The rows come from 4 hidden closed curves, with some noise, and rows from the same curve form a group. Each curve winds through 8 dimensions. The rows are also pushed far along 6 directions, which tell nothing about the answers.
(in the rows, 128 means zero)
Some rows, each with its group after it:
[111 129 129 116 123 133 150 150 128 146 117 139 119  55 120 140 140 136
 104  87 114] -> pima
[ 96 136 137 132 166 138 213 140 117 139 143  79 134 142 143 135 109 119
 140 173 176] -> Lukez
[113 127 151 103 125 118 141 155 156 127 125 102 150 186  97 131 151 164
 171 191 124] -> vefun
[123 129 102 141 112 143 133 134 119 107 123 142 151  83 137 130  97 137
 101 117 128] -> Lukez
[ 91 135  92 148 144 152 183 128  91 101 137 137 165 118 156 130  80 118
 114 158 147] -> Lukez
[126 120 154 146 120  93 156 156 184 150 157  69 155 179 119 140 136 150
 146 131 124] -> pima
[114 140 127 118 154 143 132 109  93 138 150 138 110 112 152 116 130 114
 127 163 164] -> Lukez
[146 140 110 113 142 146 136 118 101 110 136 151 121 111 155 124 118 114
 120 147 124] -> regu
[ 84 126 117  98  89 138 134 126  98 106 103 165 166 123 127 108 123 126
 151 202 147] -> pima
[126 120 126  98 162 141 110 121 100 100 105 128 131 197 138  98 129 118
 160 164 143] -> pima
[139 131 131 116 115 134 115 122 112 127 165 162 118  97 123 132 132 139
 131 160 107] -> Lukez
[151 125 150 111 139 120  99 130 167 139 122 107 113 141 107 120 148 151
 144  97 100] -> pima
[107 133 116 115 108 143 123 151 132 118 119 147 137  58 115 126 118 147
 113 135 121] -> Lukez
[ 91 111 125 121 110 122 112 140 114 105 108 156 165 130 135 104 101 147
 143 149 140] -> Lukez
[161 117 130 143 168 138 157 128 142 130 134  99  97 123 139 124  99 106
 117  86 101] -> vefun
[103 124 142 116 123 113 160 152 147 145 121  95 139 158 124 137 159 125
 135 141 153] -> vefun
[158 134 100 149 146 136 140 118 118 106 144 133 100 115 169 117  90  72
 102 105 117] -> Lukez
[130 131 106 141 122 125 145 131 141  94  96 112 164 183 142 114  96 121
 131 150 133] -> vefun
[ 73 127 138 101 113 126 120 142  91 132 133 146 153 103 115 117 138 139
 149 169 164] -> vefun
[166 115 136 148  91 104 129 141 167 134 151 133 144 151 128 139 126 133
 147 140  77] -> pima
[161 118 126 158 174 135 178 138 169 122 111  75 115 140 138 122  77 112
 123  68  89] -> vefun
[162  95 136 138 168 124  97 114  84 110 117 120  98 197 138 112 113  97
 134  85 143] -> pima
[138 124 146 133 134 117 135 126 131 134 121 103 119 163  98 138 134 123
 143 119 124] -> Lukez
[110 121 149  89 156 142  95 132 118 153 103 128  87 105 111 115 176 134
 142  92 146] -> vefun
[101 152 116 134 106 127 149 137 153 136 152 132 145  91 134 125 120 130
 120 178 124] -> regu
[127 130 140 110 122 121 123 145 135 135 128 138 112  75 119 121 124 133
 117 128 111] -> regu
[160 140 134 119  74 114 106 122 140 137 151 140 137 107 123 149 159 141
 130 133 124] -> regu
[155 120 133 133 108 100  97 125 129 130 143 150 132 155 131 138 144 129
 108 122 102] -> regu
[148 121 134 153 135 104  94 134 160 119 114 108 142 191 116 125 117 141
 152  85 103] -> vefun
[100 124 134 135 108 130 156 149 109 156 159 146 121  13 137 135 108 133
 111 109 145] -> pima
[159 127 125 109  85 113  71 112 112 106 126 156 131 139 126 110 137 112
 133 131 119] -> Lukez
[175 142 121 157 137 116 100 101 158 130 140 118 128 188 139 133 132 132
 130 122 101] -> Lukez
[140 130 133 120 113 117  93 133 101 128 117 153 113 123 127 134 146 127
 131 133 148] -> pima
[152 125  90 150  87 139 132 120 128  86 109 175 169 104 157 108  64 123
 130 133  85] -> pima
[152 130 126 116  96 118  80 111 123 113 101 139 143 163 118 124 149 130
 139 122 133] -> regu
[ 97 129 120 120 133 138 127 150  94 105 100 143 143 113 118 115 101 140
 129 160 148] -> pima
[102 128  93 129 150 147 164 131  70  88  90 156 149 105 161 115  73 109
  94 123 145] -> regu
[ 97 138 124 101 119 133 150 140 107 120 155 157 147 124 139 131 137 135
 145 204 133] -> Lukez
[129 149  97 142 151 154 141 121 114 112 136 154 112  79 154 128  95 128
 109 122 119] -> vefun
[145 148 127 153 132 122 128 120 164 157 180 108 114 103 132 140 135 121
 108 120 111] -> Lukez
[ 98 131 121 118 141 140 148 129 101 114 112 139 145 124 154 110 101 139
 138 167 164] -> Lukez
[119 107 142 109 141 128  93 132  59 124 123 151  93 122 120 118 134 113
 126 129 169] -> pima
[141 110 138 125 184 146 102  97  84 124 118 112  90 182 115 113 132 106
 136 111 146] -> pima
[146 135 109 153  83 138 146 115 125 120 168 156 128  91 137 148 112 123
 124 158 118] -> regu
[116 127 113  96 154 165 131 122  81 102 103 157 110 100 139 106 112 121
 130 146 139] -> vefun
[193 121 138 138 111 116  87 107 124 144 181 152  93 100 133 131 131 107
 113 114  86] -> vefun
[119 144 111 124 124 143 138 117 106 113 106 130 147 120 128 124 118 124
 125 141 147] -> regu
[ 87 117 150 108 125 115 144 149 135 149 121  98 157 138 110 116 146 139
 141 124 140] -> regu
[120 123 127 127 138 141 139 102 106 123 114 121 129 171 127 120 128 108
 149 151 150] -> pima
[137 142 110 154 156 140 185 127 151 125 120 100 131 112 135 154 102 128
  94  77 111] -> vefun
[148 113 144 144 111 106  96 148 151 134 125 121 129 117 106 127 113 151
 128  87 104] -> pima
[118 118 137 102 167 136 121 135  95 128  98 138  88 105 128 109 126 105
 114 104 136] -> regu
[155 131 114 145  84 103 100 125 146 116 136 163 152 138 136 138 126 141
 106 128  89] -> regu
[159 123 125 108 167 138 103 122 120 114  98 133  91 135 139 100 122 103
 126  86 103] -> regu
[173 125 131 147 113 120 108 137 168 132 134 113 124 121 111 145 128 147
 117  90  89] -> Lukez
[146 134 129 123 142 130  95 106 106 148 161 147  99  92 145 126 147 102
 107  95 124] -> vefun
[130 133 126 155 128 117 156 139 147 131 147 107 153 127 131 134  97 128
 131 127 111] -> vefun
[147 133 117 149 121 120 108 116 129 123 113 154 104 118 138 133 122 111
 109 100 114] -> Lukez
[116 127 109 158 132 124 169 150 147 100 109 105 168 124 153 125  62 133
 117 114 139] -> regu
[133 127 143 115 129 119  98 126  93 142 127 145  86 122 124 135 160 109
 128 130 164] -> pima
[159 126 105 123 147 159 130 103  78  97 151 162 105 110 158 112  93 102
 111 156 118] -> vefun
[120 117 136 112 148 129 126 153 149 119  98 114 127 142 113 118 124 140
 148 114 110] -> Lukez
[111 136 121  96 141 138 118 128 128 115  86 119 163 145 128 111 141 146
 140 109 135] -> vefun
[ 85 145 115 160 111 121 210 157 153 146 143 119 152  90 132 167 117 137
 101 148 129] -> regu
[100 117 156  79 116 119  75 126 117 132 101 127 140 152  80 121 179 162
 140 130 147] -> vefun
[ 67 126 134 123 163 141 193 149  82 148 140 117 109  61 144 139 115 103
  98 133 194] -> regu
[130 115 146  98 119 119  56 133 150 118  85 123 143 143  92  93 136 166
 152  98 110] -> pima
[148 132 117 127 139 131 119 123 132 111 130 131 138 151 152 130 125 132
 126 126 126] -> regu

New rows. What belongs after each?
[105 137 112  99 113 129 101 140 145 103  91 154 155 113 135  90 117 142
 136 147 114] -> regu
[136 118 173  84 123 110  98 143 144 164 141 118  88 116  98 126 186 130
 148 123 121] -> regu
[145 120 118 134 167 143 129 131 118 104 124 123 106 160 133 125 108 107
 126 128 114] -> Lukez
[135 119 114 112 112 127 106 132 156  94  92 126 162 126 144  87  94 144
 127 102 109] -> vefun
[122 119 136 139 128 125 165 141 146 146 148  99 131 105 139 128 117 125
 120 109 134] -> vefun
[128 114 127 147 139 126 129 126 142 145 108 121  99 118 129 139 144 108
 112  47 122] -> regu
[113 146 127 126  85 115 111 131 149 150 148 149 130  82 122 135 155 134
 112 154 125] -> regu
[110 129 137 159 105 105 162 155 159 138 142 106 156 128 108 155 114 155
 135 129 122] -> vefun
[106 113 130 142 199 153 148 127 107 125 108 100  94 149 132 134 115 110
 127  98 170] -> regu
[127 141 105 127 142 140 132 114  97 104 133 140 153 149 149 121 111 119
 129 155 132] -> vefun
[136 140 126 112 107 126 144 136 129 106 122 120 173 167 125 140 132 152
 152 175 133] -> regu
[148 124 131 140  96 109  99 123 149 137 174 154 141  99 136 127 121 146
 128 113  85] -> Lukez
[149 141 102 145 106 132 147 130 122 112 140 152 153 103 140 147 107 141
 101 130  96] -> pima
[115 148 120 142 124 130 177 145 139 123  97 108 156 123 127 147 112 145
 137 127 144] -> pima
[157 136 117 153 120 141 137  80  93 138 192 152 105 130 149 143 130  92
 118 179 135] -> pima
[129 135  99 134 148 151 168 125 126  90 134 128 140 117 160 113  71 122
 108 154 120] -> vefun
[156 140  99 113 108 143  77  98  89 103 165 196 123  93 173 114 124 118
 107 162 125] -> regu
[103 136 151  82 115 119 104 143 122 162 153 159  98  68 116 123 178 133
 120 164 125] -> regu
[143 139  81 124 136 167 107 102  94  75  73 166 156  90 154 103  77 137
 111  84 120] -> regu
[130 120 131 120 134 117  70 121 106 105 114 144 138 197 116 115 137 136
 159 137 133] -> vefun
[157 130 100 138 135 141 100 112 121  88 114 149 146 143 160 123  98 135
 120 111 124] -> regu
[133 116 121 135 187 155 168 129  95 104  87  91 113 176 128 132 104 107
 127 109 156] -> Lukez
[142 126  94 174 152 132 167 135 143  84  98 102 159 136 169 118  39 116
 107  79 124] -> regu
[153 129 115 144 120 122 126 124 151 124 120 122 125 129 152 121 119 109
 107  92 117] -> vefun
[112 128 128 137 120 123 162 155 142 115 126 119 146 101 122 133  85 145
 128 151 130] -> regu
[131 138 132 101 110 120 122 126 123 142 145 145 120 108 133 143 173 124
 111 131 128] -> vefun
[123 118 142 118 137 117 142 131 110 127 125 110 129 198 115 147 159 123
 138 145 151] -> vefun
[ 95 141 118 113 108 133 127 130  95 116 145 155 170 110 133 120 119 141
 139 187 144] -> vefun
[ 54 149 112 137 161 147 209 155 113 107 111 119 141  91 118 146  80 138
 115 164 157] -> vefun
[106 126 111 105 124 140 120 115  92 114 126 163 118 100 139 108 129 104
  98 138 136] -> pima
[137 153 112 155 131 141 156 111 126 149 158 122 111  74 138 143 121 106
  96 120 130] -> regu
[116 144 120 125 157 146 149 126 118 132 156 125 115 113 138 124 120 124
 119 172 135] -> pima
[136 150 108 137 124 135 163 128 161 115 125 109 177 134 137 139 112 154
 118 127 105] -> vefun
[150 139  82 172 124 148 186 133 139  78 109 122 177 114 163 128  35 142
 110 125 111] -> Lukez
[161 121 113 157 155 146 160  93  57 124 200 138  93 165 170 144 119  73
 101 174 157] -> vefun
[117 123 130 130  91 120 143 144 138 129 146 129 166  87 132 119 102 148
 132 138 121] -> vefun
[173 122 134 154  82  95  87 129 165 126 175 134 144 123 140 140 116 150
 117 123 107] -> regu
[160 109 142 151 129 123 127 121 114 161 177 137  92 108 144 142 136 100
 127 107 119] -> pima
[121 127 126 139 139 130 179 147 138 115 111 103 150 129 124 124  84 123
 139 137 115] -> vefun
[121 131 132 137 125 119 104 126 106 138 162 147 119 120 125 137 137 129
 133 139 137] -> vefun
[111 140 135 111 120 134 134 135 130 142 132 122 147 101 115 145 151 158
 130 138 141] -> regu
[144 151  98 123 116 135 133 117 127 100 128 149 163 120 153 127 113 131
 112 138 105] -> vefun
[138 117 111 133 141 151 104 100 106 113 120 145 128 149 124 106 116 124
 135 111 105] -> regu
[110 126 114 128 112 141 163 128  97 120 157 140 149  95 152 121 102 124
 118 168 149] -> vefun
[117 122 127 136  98 128 123 146 126 126 123 146 146  48 121 119  90 154
 121 102 119] -> pima
[110 142 109 127  90 124 130 133 149 110 133 132 183 115 140 104  97 142
 134 171 122] -> regu
[ 87 130 140 102  92 115 111 144 121 133  96 154 135  93 103 125 147 137
 135 142 145] -> Lukez
[150 129 132 143 138 115 103 144 147 146 105 117 115 117 129 137 143 128
 115  54 117] -> pima
[132 148 103 135 125 137 125 110 117 118 133 149 148 127 144 134 130 127
 118 132 119] -> Lukez
[131 133 138 116  78 118  97 106  78 136 189 182 119 106 113 143 156 126
 126 208 136] -> Lukez
[113 128 136 109 162 139 158 143 125 128  74  87 128 143 119 133 142 124
 142  84 160] -> regu
[138 141 131 110 105 130 112 113 103 129 149 138 147 138 118 141 156 144
 135 174 141] -> regu
[ 68 125 136  99 146 149 158 126  76 143 140 124 139 131 112 116 149 123
 140 180 162] -> regu
[115 133 122 123 152 130 124 127 120 125 115 136 111 150 132 121 137 108
 117 148 129] -> regu
[125 133 109 138 117 118 136 137 134 107 105 148 154 134 138 129 109 136
 107 130 108] -> regu
[138 139 126 134 128 114 142 141 157 133 108 116 124 118 132 134 127 111
 118  97 110] -> vefun
[125 150 111 136 103 123 152 127 137 116 157 142 178 154 140 145 126 146
 137 187 110] -> Lukez
[ 62 135 130 120 160 141 217 169 142 127 114  99 154 118 128 132 106 140
 151 157 138] -> Lukez
[134 117 149 110 148 122  87 107 100 133 135 128  98 171  98 139 166 126
 121 121 140] -> vefun
[114 127 140 113 105 110 107 141 148 140 104 122 132 129 114 120 153 127
 132 127 140] -> vefun
[123 118 144 127 144 117 108 135 151 156 134 106 102 105 141 119 145 112
 118  71 145] -> regu
